The first 10 rows are patterns. Each new row is the sum of 3 different patterns, raised or lowered, with some noise. Before adding, each is slid sideways (what falls off one end comes back at the other) and multiplied by a number that may be negative. Names go in the order of the patterns.
Some rows, each with the names of its patterns after it:
[ 29  11  11   2   3   6  26   2  -1 -14 -13  26   2  20 -14  -5  -1  11
 -20  14  20 -19   1  13  15  -2  -1 -13   7   5   3 -24  14  -9  17 -15
  -4  -8  17  10  11  -6   4] -> Q_307
[  5   4  22  39   8 -12  37  13   1   3   4   3   0 -21 -45   6 -12  20
 -30  -3 -19 -15 -11 -24 -13 -17   8 -12  11 -10  15   7  11 -15   3 -29
   6  16  -2  11  -3   9   0] -> Q_148
[ 10 -17 -22  -3  -9  41 -22   7  16   4   1   8   4  -8 -14  -8  -7 -12
  19  -7 -24 -16 -12   5   6  -3  -1   8   1  -1   2  11  -2 -22   7  24
   1  -1   6 -23 -39 -16  16] -> Q_528
[-30  16 -17  -4 -10  35   7   9  23  11   7  18   2  16   1  26  17   0
  13  10 -22 -26 -11  -5 -21  28 -14 -29   5   7  25   8   3   0 -14 -11
  17 -10  24 -25  -8  20  -2] -> Q_876
[ -3   6  35 -11  13  24   3 -45 -12 -22 -25   4 -11  -2  30  -7 -11 -27
  -3   7  16   2 -22 -24 -12  -2  38  -8  14  13  -8  -9 -28 -16  26  10
  -8   3 -30  -6   1  19 -18] -> Q_109
[  1  12 -31   9  16  21  14 -21 -27 -15 -30 -39  -8  -8  -5 -14   0  19
  15  28  -9   1 -32  20 -16  -3  33  -2  -7   5  38  -4 -14  27   7 -29
  -3  -6   3  14   2   3   9] -> Q_708
[ -5  12 -24  11  33   4  -4 -10  32 -10  -3 -29  19   0  13   6 -13 -30
 -21   6  -2   3   2   3  -3  22 -15   5   0  28  -8  10  -2  -2 -19  10
  19 -12   9   9   2   9 -16] -> Q_452
[  8 -13  -3 -17 -15  -5 -11  14  -6  18   6   8  18   5  17 -17 -21  -5
  25  -1  15  10  26  21 -14  19  25 -11 -14 -16  14   6  11 -28 -22 -13
   1  17 -22 -38 -12  -7 -15] -> Q_485
[ -3   5  20   3  -5   8  13  16   0 -10 -23  28  -5  -6  30  14 -22 -37
  28   2 -17   3  12  20   0   5  31 -10   2  11   1   2   6 -10   1   3
   0  22  -6 -23  36 -16 -20] -> Q_242
[-11 -17  15  -9   6 -12  40   9   3   6 -15  18 -19 -23   9 -12   5  23
 -31   7   2 -31   5 -30  12  -9  10  34  -6   3  -6  20   1  13  31  31
 -12 -24  -4 -10 -33  36  18] -> Q_467

New rows, each followed by the names of its patterns:
[ -6   6  18 -21 -14   0  14  -2  13 -29   4 -14 -30 -46  -5 -15   1 -24
 -10  -3   3  -6  -6   0 -44  22  -6  -1  14  -6  -4  32  49 -13 -15 -13
  41 -17  23 -10   1  19  14] -> Q_307 Q_148 Q_708
[ -5  12  -8  15  15 -19 -38   9  29  21   0  -3   5  25 -22 -11   5  22
   0  22  19   6  12  11  -3   4 -12 -11 -11   1  -2  -4   9  -1 -14  10
  27   0  -3  15  15  -7  16] -> Q_307 Q_109 Q_452
[ 19 -14  16 -18  -8 -32  -4 -25  10 -26   3  -6 -28 -15  -6 -42 -39 -16
 -19   5 -33 -50 -21   3 -35 -29 -11 -33  18 -14 -11  41  43 -21 -35 -19
  14  -5   8  20  22  27  17] -> Q_148 Q_485 Q_242
[-23  22 -38 -13 -25 -14   5 -11   4 -34 -33 -10  12 -28   3   3 -20  -6
 -16  -6 -10 -33 -25  -1 -31 -17 -52  24 -48  -6 -59 -17 -31  -4 -10 -24
 -40 -34  19 -15   1 -14  -9] -> Q_307 Q_148 Q_452
[ -3 -16  31 -14  -2  17  20  -6   1  20 -15  -6   3  14  11  20  22  32
 -11  -9  -1  28  -4   2   1  -4   6   7  25  29  35  20  14 -29  43  19
  27  25  28  26  36  35  10] -> Q_148 Q_876 Q_242
[  9  40  65 -19  36  25  52  -3  22  42  43  19   7  20  -3 -11  54  23
 -13  -2  10  14  21   1  29  23   5  21  -2  53 -12 -12  36   2  22  38
 -10  29  12 -25  51 -19   9] -> Q_452 Q_485 Q_467
[ -8 -15   5 -18  -3  -6  21   2   1 -29 -26  22 -21  -7  -5   5   9  21
 -10 -12 -43 -19  -3 -40  18 -41 -33   3  11 -16  -3   4 -31  -1  23  21
  -3 -19 -17  12  -4 -17 -41] -> Q_307 Q_708 Q_485
[-35  24  54   4  13  14 -33  20  12  32  34  -1  45  32   8  24  23  31
 -36   7 -26 -13   7 -22 -23  61  25   6 -18  42 -13  15  24  14 -26   1
  11  57 -32  19  20   7  18] -> Q_109 Q_452 Q_467
[ 53 -52   7  14  23 -36  19  -1 -24 -22  32  42 -14 -18  30 -17 -14 -27
  -1  19   4  -3  25  -3  -1   6  41 -21  49  -2  17  33  29  -4 -50 -18
 -30 -35   8  12  46 -13  13] -> Q_708 Q_452 Q_242
[ -1  -8 -22   3 -48  -9 -52 -15   8 -10  -6 -26   9  19 -32   8  -6 -25
  34 -34 -39 -10 -36 -21 -42 -14  -6 -50   3  11   3  -5 -22 -36 -64 -21
  -3   9  15 -12  12 -34   9] -> Q_109 Q_708 Q_467
[ 14 -42  13   2  -8 -22  -3  -4  19  31  -8  -6 -32  25 -10  22  11   0
  12  31  -6   3   8  10 -14  -8 -11 -18  -6   0  22 -14 -14   4 -18  -1
 -14  -8  -1  -8   1  -4  -3] -> Q_148 Q_876 Q_452
[ 22 -12  19  44  18  12  36   8  16  -4  77  29  12  21  30  -2  45  35
  37 -12  60  -4 -16   5  16  19  51  22  57  15  13  33  17  36  41  46
  34   4  61  -4  58  51  30] -> Q_876 Q_708 Q_467
[-14 -24 -39 -27  10  -9   1 -31  -2  34 -26   2  14   8 -59 -17 -35 -21
  -1   7 -18  14 -39 -15 -15  -4  10  10   9 -23 -24  -9  17  60 -18   7
  48  -1 -11 -24 -30   2  -1] -> Q_148 Q_528 Q_109
[ 19  14   5  26  19  18  10  17  14  15  22  -2  11   8  16  -1  19  31
  18   3   3 -19   1  -7  39   4  -3   7  14  17   7   8  -4  15  -8  32
  17  15 -10  -8  12  23 -12] -> Q_876 Q_452 Q_467
[ -9  -7 -13 -10 -29 -11  -5 -11 -41   4 -11  -5 -57  -6  -3  -2  -8   6
 -45 -55  -5   3  -2 -30 -38  -7  -2  20 -23 -22 -24   5 -10  10 -35 -20
 -28  -2 -44 -15  11 -37 -29] -> Q_307 Q_528 Q_452
[  2   2 -17 -22  27 -11 -29  37  30  -6 -29  21   2   7  21  24  29  11
  23  45  17  15  21   1  14  10   4   3 -11  12   8  13 -41  27 -24 -31
  -7 -14  25  12   6 -10  19] -> Q_148 Q_485 Q_242
[-15   7 -11   5  26 -11   9 -23  21  32   7  -7   6 -26  -8 -24 -25   8
 -19   4  33   4  15  13 -19   4  36  30  -2  18 -11  24   1  18   1   2
   3  32  23  41  27  11  16] -> Q_109 Q_485 Q_467
[ 30   2 -31  13 -50 -14 -36 -21  32 -19  26 -55  19 -28 -43   3  -1 -36
 -87  -2   7 -65 -16  27 -37 -33 -31 -57  -2 -45 -15  -2 -15  31 -50 -25
 -62 -26  30  10   2  17  15] -> Q_708 Q_485 Q_467
[ -3  -1  -7  -6   1   0 -24  -8   4 -22 -22 -15  -9   4  -7 -22 -30  13
  -5 -20 -23   9  -5 -11 -15  -1   2  26  -7 -27 -40   0   3  12  -8 -23
   7   0  32 -11 -10  -5  -9] -> Q_307 Q_148 Q_528
[-18  10 -41  -6 -11 -13 -16   4 -30 -16   6  19   8 -17   0 -25 -13 -30
   4  10 -35   0  -9 -60 -24   5 -32 -19 -50  -5 -41  46 -14   4  -3 -14
  -3  10   8  11  -6 -24 -13] -> Q_307 Q_528 Q_467
[-18 -37 -38   7  27 -22  -5   7  37  21  -3  10 -36 -15 -15   0 -12   6
  -7 -19  46  10  12 -20   4  -5   7 -12 -29  -5 -10 -21  46  -5  14 -18
   0   3   7  -1   0 -15 -35] -> Q_109 Q_708 Q_242
[-13 -42 -17 -15 -48 -43 -25   3  -8 -47   1  -7  22 -46 -41 -49   4 -15
   7  19  -4 -21 -55   3  -9 -36 -44  -8  -5 -17 -35 -10 -49 -26 -12   3
 -41 -55 -25 -30 -35 -17 -22] -> Q_452 Q_485 Q_242
[ 13  27  12  17 -55  -1  27  -9  -6 -24 -37  13 -18   0 -39 -24  -6 -21
 -27  47  28 -27   1  26 -28  30  61  -1 -22 -34   6  -1   9  12 -22 -10
  -4 -47  28  10 -23 -10  35] -> Q_307 Q_528 Q_876
[ -5  10  60  41  -5  50  40  -8  -3 -16  35  18  35 -23 -13 -10   9  20
  16 -24  11 -33  -3   2   0  18   5   9  18   2  20  16  23  33  23  42
   1  35 -16 -24  -1  38  13] -> Q_307 Q_109 Q_485
[  3 -52 -11 -24   7   9   9  17  -9  18 -26 -14  18 -22 -17 -45  -1  -9
 -32 -51 -28  -4   2  11 -11 -65 -42  -8 -14  -3 -10 -13  -6 -52 -19 -15
  -3   4 -11  21  23  -4   9] -> Q_876 Q_485 Q_467
[ 27  -1   1 -51  -2 -45 -24 -23  18  20  16   3   1   5  17  -7  10  12
   9  -9   4  -9  10  -4   0  10  13 -63  29 -41 -27  -7  37  12  26   0
 -21   8  14  35   9  -7 -16] -> Q_307 Q_876 Q_109
[ 16   1  -9  44  13 -22  -2 -12   1  32  -2  29 -20  -1  38 -18 -11  26
   1  10 -23   7  -5 -14 -11   0   2  20 -11   7  19  37  37   3  29  -9
  -7 -37  -4  33 -17  25 -22] -> Q_528 Q_876 Q_708
[ -2  -8 -31  11  21  -7  53  -7   8   2  43 -20   7  50   6  -5  15  16
   6  16  -6  16   7  16  -7  -3  -6  37   4  15 -15  10   0 -13 -22   1
  22  12   3  14  25  18  59] -> Q_307 Q_708 Q_452
[-29 -22 -51 -39 -10 -19 -36 -30  -2   7 -15 -10  -1   3   2 -13 -25 -47
 -14   4 -16 -28 -26  -5 -16 -19   3 -24  14  -4  -9  42 -21 -13 -23  10
   1 -11 -44 -45  -7 -42  21] -> Q_307 Q_148 Q_242
[  0  -3 -10 -12  -8  -3  12  -5  29  -8 -17 -18   1  23  35   3   8  63
   9  15  -7   7  -4 -16 -40 -40  20 -24  33 -27  19 -11 -40 -17  -6 -11
 -44 -13  12 -30  -3  19  -1] -> Q_307 Q_148 Q_708
[-32   4 -11 -38 -49 -34 -31  -5   5 -27 -29 -29 -15 -24 -23 -30 -47  -9
  -2 -22 -49 -30 -61  -2 -16  10 -45 -52 -25 -24 -55 -24 -20 -36 -27 -34
   2 -27 -58 -58 -21 -19 -54] -> Q_307 Q_528 Q_452
[-51   1  36  17 -19  23 -44 -29 -18  32   9   7   9  66 -39  -2  48  16
 -66  22 -33 -22 -30 -12  11  27   8 -17   4  31   2  23 -15 -20   7 -19
  19  74 -21  18  21   4 -26] -> Q_109 Q_242 Q_467
[-54 -31  15 -29 -13 -19 -32 -34 -41   8 -25 -19 -23 -27  -4 -28   3 -11
 -37 -19 -21  -7 -31 -49 -46 -37  -6  35 -46 -25 -17 -32 -21 -40   9 -25
 -41 -22 -48 -14 -39 -58 -32] -> Q_528 Q_876 Q_467
[ 27  53  13  23  33 -19  -6  26  27  -3 -15   0 -26  18 -12  40  21  -1
   2  26  13   2 -13  -5  -5   8 -67 -27  27   4  25 -40 -43 -36 -10 -19
 -17 -22  16  -7  -6 -24 -18] -> Q_148 Q_708 Q_452
[ -8  24  -5  26   6  47  43  -9  16  35 -13 -23 -15   6 -15   8 -26  -6
 -17   5  15 -37 -24 -16  -5 -43  17  -4 -11 -29  -7 -10  -5   8 -28  11
  -1   3  14  -5  17 -22 -28] -> Q_307 Q_708 Q_485
[ -4 -43 -34 -32 -26 -15 -17 -59 -29 -11 -13 -26 -53 -42 -20 -16 -29 -35
 -34 -26  -8 -32 -10 -31 -40 -39 -16  -3 -49 -37 -12 -43 -46 -37 -19 -26
 -49 -32 -29 -32 -36 -42 -41] -> Q_307 Q_485 Q_242
[-15 -44 -11 -50  16   5   6 -21 -40  11  16 -11 -11  -8 -20   7  -2  -5
   1 -22  -4 -20 -14 -53  -4 -20  -7 -42 -21  -3  15 -18   1  12 -47 -26
 -16  -1 -25 -22 -34   6 -14] -> Q_452 Q_485 Q_242
[ 43 -15  19  21 -24 -32 -68 -32 -12 -18   9   1  -9  22 -12  59  -7 -22
 -22  45 -30  15  24   6 -41  -5  31 -31 -34  28 -24 -36 -22  -7 -18  -7
  -4  -9   1  26  32 -23   0] -> Q_876 Q_708 Q_242
[-26  35  33   5   6  70  48 -20  19  87   2   8 -23  34  19  33  -8 -13
 -29  26  31 -16 -28  -1  30  23  54  18  50   9  35  11  27  27  -8   4
   8  48  20  54  22  17   9] -> Q_708 Q_452 Q_485
[  1 -43   4 -14  13 -17 -20  -4 -19  -9  -8 -16   3  21 -17   5 -36  12
 -19  25 -19  20 -15   3 -48   7   6 -21   0  -3 -22   2 -20  -6 -20 -51
  -3  12   1  -3 -44  18 -38] -> Q_307 Q_876 Q_452
[27 18 10  7 15  6 10 35  5 37 -1 16 23 16 32 15 25 20 -3  0 -8 30 33 -6
 17 27  0 30 40  6 40 61 22 39 -6 34 19 18 41 57 36 14 23] -> Q_148 Q_452 Q_485
[ -4 -23 -67 -34  -6   6  -1 -53 -35 -35  22 -26  -1 -15   6 -28 -26   3
 -20 -19 -28  -1 -14  18  -7 -24 -13 -11 -28  -2 -12  -1   7   3  -7  -3
 -18   4 -13 -32 -10 -26  -4] -> Q_307 Q_528 Q_485
[-29 -53  -9 -59 -48 -19   6 -15 -71   0 -24 -41 -27  -8 -11 -12 -28 -24
  -8 -45 -32 -37 -22 -10 -27 -18 -13 -31  21 -43 -43   3 -26 -35  -1 -39
  -3 -38 -16 -27 -59 -20 -36] -> Q_307 Q_242 Q_467
[ -7 -24 -11 -49 -57 -30 -12 -31 -57 -48 -22 -28   7 -47 -27 -25 -25  -2
   5 -34 -31 -34 -36 -29 -49   1 -42 -63 -24 -37 -36 -12 -36 -29 -16 -11
 -26 -19 -16 -19 -27 -29   5] -> Q_528 Q_876 Q_242
